There are 4 ways to turn a row about zero (a turn may also mirror it). The second row of each pair is the first, turned, with some noise. The first 40 pairs use one turn. New pairs use 3 turns, one after the other, and a turn may come again.
(in the rows, 128 means zero)
Known pairs, each followed by its turns in order:
[138 109 121  88 158 149  95 190 161]
[140 148 152 134 105 212 116 160 140]	venop

[121  87  93 155 123  86 170  94 143]
[125 130 215 140 117 104 121 121 109]	kipi

[125 177  38 149 120  90 153 165 124]
[116 106 205 118 134 174  51 142 112]	Petik

[114 164 146 162 130  59  94 159 172]
[103 114 107 212 123 136 160 128  73]	kipi

[143 114 134 104  98 106  84  99 131]
[135 139  79 130 106 103 103 130  96]	Petik

[112 114 125 141 147 137 160 102 119]
[135 128 118 151 106 108 141  92 124]	venop

[108  89 161  91 107 128 112 101 101]
[ 78 107 178 110 147 131 107 133 127]	vis

[139  85 135 126 149 118 130 165 120]
[129 125 148 141  96 154 108 127  91]	venop

[115 176  94  93 137 145 112 130 127]
[ 98 135  87 104 126 109 123  85 122]	kipi

[162 161 103 148 182 152  86 189 146]
[135 106 104  78 101 210 152 157 129]	venop

[ 77 112 100 141  82 151 109  98  83]
[117  65 162 146 119 184  99 135 103]	vis

[ 93 127 139 172 108 129 119 169 122]
[137  74 107 158 141 143 115 150 108]	venop

[108 119 145 129 132 166  68 135  95]
[149 150  78 127 142 157  77 135 123]	venop

[167 105  95  70 132  92 130 152 127]
[106 132 137 113  46 134 117 134 126]	kipi

[170 105 145 162  80 101 117 140 141]
[170 119 151 146 107 173 131 147  85]	kipi

[101 168 111 141 152 188 139 150 131]
[145  90 170 146 173 144 162 148 130]	Petik

[133 130 103 192  97 119 173 148 142]
[167 134 105 116  64 163 143 141 141]	vis

[178 128 124 132 132 103 119 139 135]
[147 130 104 111 122  97 116 129 154]	vis

[139 136 182 116 104  85 111 163 122]
[139 129 170  95 103  67 142 140 126]	vis

[132  97 174 195  97 142 113  67 133]
[138 116  55 131 161 116 134  54 140]	Petik

[102 104 195 130 127 130 143 145 182]
[107 106 101 121 132  85 162 137 188]	Petik

[ 74 143 169 101 115 170 154 143 109]
[115 153  96 126 178 129  74 134 157]	kipi

[120 148 119 193 118 111 127 108  90]
[146 108 109 147  84 140 101 170 102]	vis

[137 151 131 129 125 127 112 127 137]
[131 119 126 144 130 104 136 127 131]	vis

[143  70  89 145  68 130 121 111 134]
[127  89 142 115 104 170  95 123 186]	vis

[120 117 144 133 129  95 148 152 161]
[ 99 125 130 111 121 112 110 132 167]	Petik

[124 153 107 155  94 143 154  73 158]
[167 133 149 117 154  91 113  92  82]	kipi

[109  91  71 146 125 149 149 149 162]
[117  85 180 156  99 115 117  97 141]	Petik

[138 150 146 194 129 179 139 130 115]
[168 111  73 119 140 125 166 125  84]	venop

[155 111 152 155 134 182 140 110 113]
[127 123 108 115 161 156 128 186 147]	vis

[ 80 145 173 128  99 119 187 105 143]
[146  99 120  53 134 118 147 119 172]	Petik

[127 117 117 150 127  85  87 181 178]
[ 60  99 120 154 126 102  80 156 138]	Petik

[100 142  99 155 193 137 160 144  92]
[112  96  85 138  94 158 147  66 120]	venop

[147 126 122 120 146 138  68 113 139]
[154 112  99 124 101 126 168 105 148]	kipi

[102 139  88 144 111 121 100 100  65]
[113 172 145 106 149 157 161  73 130]	kipi

[139  74 143 149 170 150 163 117 111]
[157 141 128 151  74 124 135  94  78]	venop

[117 135 134 132 165  97 131 163 122]
[ 76 128 126 151 127 129 143 154 126]	kipi

[100  87 142 144 133 120 171 105 118]
[ 94 158 141 105 108 176 115 144 116]	vis

[126 138 151 162 114 110  96 176  77]
[ 70 128 100 125 156 176 136 142 108]	Petik

[120 143 142 169 175  80 180 137 115]
[123  63 146 119  99 113 149  75 110]	venop

New pairs. What belongs after each?
[143 135 110 144 118 154 137 133 121]
[136 129 121 104 127 156 119 133 143]	kipi Petik Petik

[120 156 151 159 141 106 121 130 121]
[171 112 116 116 132 110 112 110 126]	Petik venop kipi

[193 130 150 139 122  66 125 118 133]
[179  89 123 173 101 123 178 120 137]	venop kipi vis

[112 104  95 127 109 124 120 150 116]
[151 108 142 147 104 159 122 129 146]	vis vis venop

[115 155 167 137 138 140 103 137 130]
[136 143  91 103 121 132 103 114 105]	venop venop kipi

[148 133 153 149 118 109 138 140 173]
[144  74 142 118 127 123 107 137 145]	venop Petik Petik

[129 146 194 119 157 103 123 159 104]
[128  74  94 149 142  64 132 124 126]	venop venop vis

[157 143  97 157 126  90 134 177  76]
[115 177 133 137 196 112 152 153 122]	vis kipi venop

[171 123 113 124 164  43 156 146 118]
[157 151 202 174 117 130 142  98 155]	vis vis kipi

[157 143 162 105 126 141 126 125 111]
[150 124 119 130 147 152 115 149  94]	kipi Petik venop

[ 96 153 149 106 159  75 155 132 145]
[136 126  92 155 155  83 167 138 159]	Petik venop Petik

[148 146 158 158 125 148 132 115 121]
[114 143 135 141 156 119 166 138 132]	Petik venop venop

[108 121 160 121 120 126 131 112 173]
[113 113  92 107 127 114 109 146  99]	Petik Petik Petik

[138 138 148 126  74  79 143 128 152]
[173 126 160 157 130  87 154 145 137]	Petik vis kipi

[142 137 162 119 116 142 143 135 124]
[135 106 140 128 107 126 142 113 116]	kipi kipi Petik

[173 139 141 132 125  97 153 125 161]
[106 106 135 154 117 169 170 131 132]	Petik Petik kipi

[121 150 161 156 155 120 143 144 133]
[158 149 113 133 143 160 121 149 108]	kipi vis Petik

[109 127  96 135 122 117 145 125 160]
[150 105 139 117 138 137 131 138  88]	Petik kipi kipi

[150 115 207 175 121 107 167  92 145]
[103  66  77 131 199 107 114 115 134]	kipi Petik kipi

[132  83  72 153 113 124 160 157 156]
[141 146 172 124 137 151  96 183 172]	vis venop Petik

[ 69  97  60  53 125 158 191 171  87]
[165 132 129 159 173 107  21  50 130]	kipi kipi Petik

[101 141 187 170 137  91 105 126 138]
[113 150  89 104  75 170 109 146 155]	vis vis Petik

[ 96 159 157 105 106 159 167 135 111]
[155  81 140 163 103  90 134 158 117]	kipi venop Petik

[ 93 134 106 114 137  97  79 137 114]
[133 133 120 178 131 143 173 126 108]	Petik kipi vis

[169 150 122 136 124 120 166 148 172]
[152 102  89 113 168 110  94 113 124]	kipi kipi kipi

[116  44 143 154  80 144 160 125 121]
[172  70 148  79 131  90 115 114 167]	venop vis vis

[117 118  48 178 162 135 144 140 105]
[201 164 169 125 130 117 143 135  77]	Petik vis vis

[124 144 139 104 168  86 117 165  99]
[175 157  97 140  75 130 134 107 138]	Petik venop venop

[131 169 128 121  98 152 109  93 107]
[148 106 107 130 172 175 131 126 141]	Petik Petik Petik

[102 170 118 182 132 133 131 102 111]
[ 94  91 155 137 103  88 125 162 127]	venop Petik vis

[183 145 172 126 134 108 138  89 139]
[ 79  74 111 132 104 126 121 167 134]	vis vis vis

[143  61 144 139  96  78 148 111 106]
[139 103 189  83 117  79 108 144 125]	venop vis vis

[141  95 190 116  87 163 145 146 118]
[138 101 180  94  95 141  84 104 163]	kipi kipi kipi

[ 78 134 190 144 185 104  93 116  78]
[172  95 116 133  66 138  81 179 173]	venop vis venop

[ 63 164 126 130 102  82 164 172 152]
[162 147 182 117 177 104 146  94 180]	kipi kipi Petik

[188 134 143 145 147 153 125 104 109]
[169 125 108  80  99 140 130 118 118]	Petik Petik venop

[159 110 121  85 150  79  91 102  91]
[146  84 160 138  77 143 147  73 114]	kipi venop venop

[122 116 127 133 149 150 156 131 131]
[119 146 145 104 124 141 118 120 128]	venop venop Petik

[130 112 125 142 177  77 155  61 146]
[140 107 160 199 160  94  98 161 157]	venop vis venop

[112  95 151 142 116 111  92  83 138]
[160 154 142 132 132 141 158  69 150]	Petik vis kipi

[114  97  95 115 102  92 142 120 137]
[121 137 137 165 103 144  97 116 166]	venop Petik venop

[140 170  94 159 154 106 174 140  94]
[134  68 142 127  92 164 142  78 116]	Petik vis venop

[ 96 129 162 131 114 121 132 134 124]
[147 130 122 169 121 136 129 109 127]	Petik kipi kipi

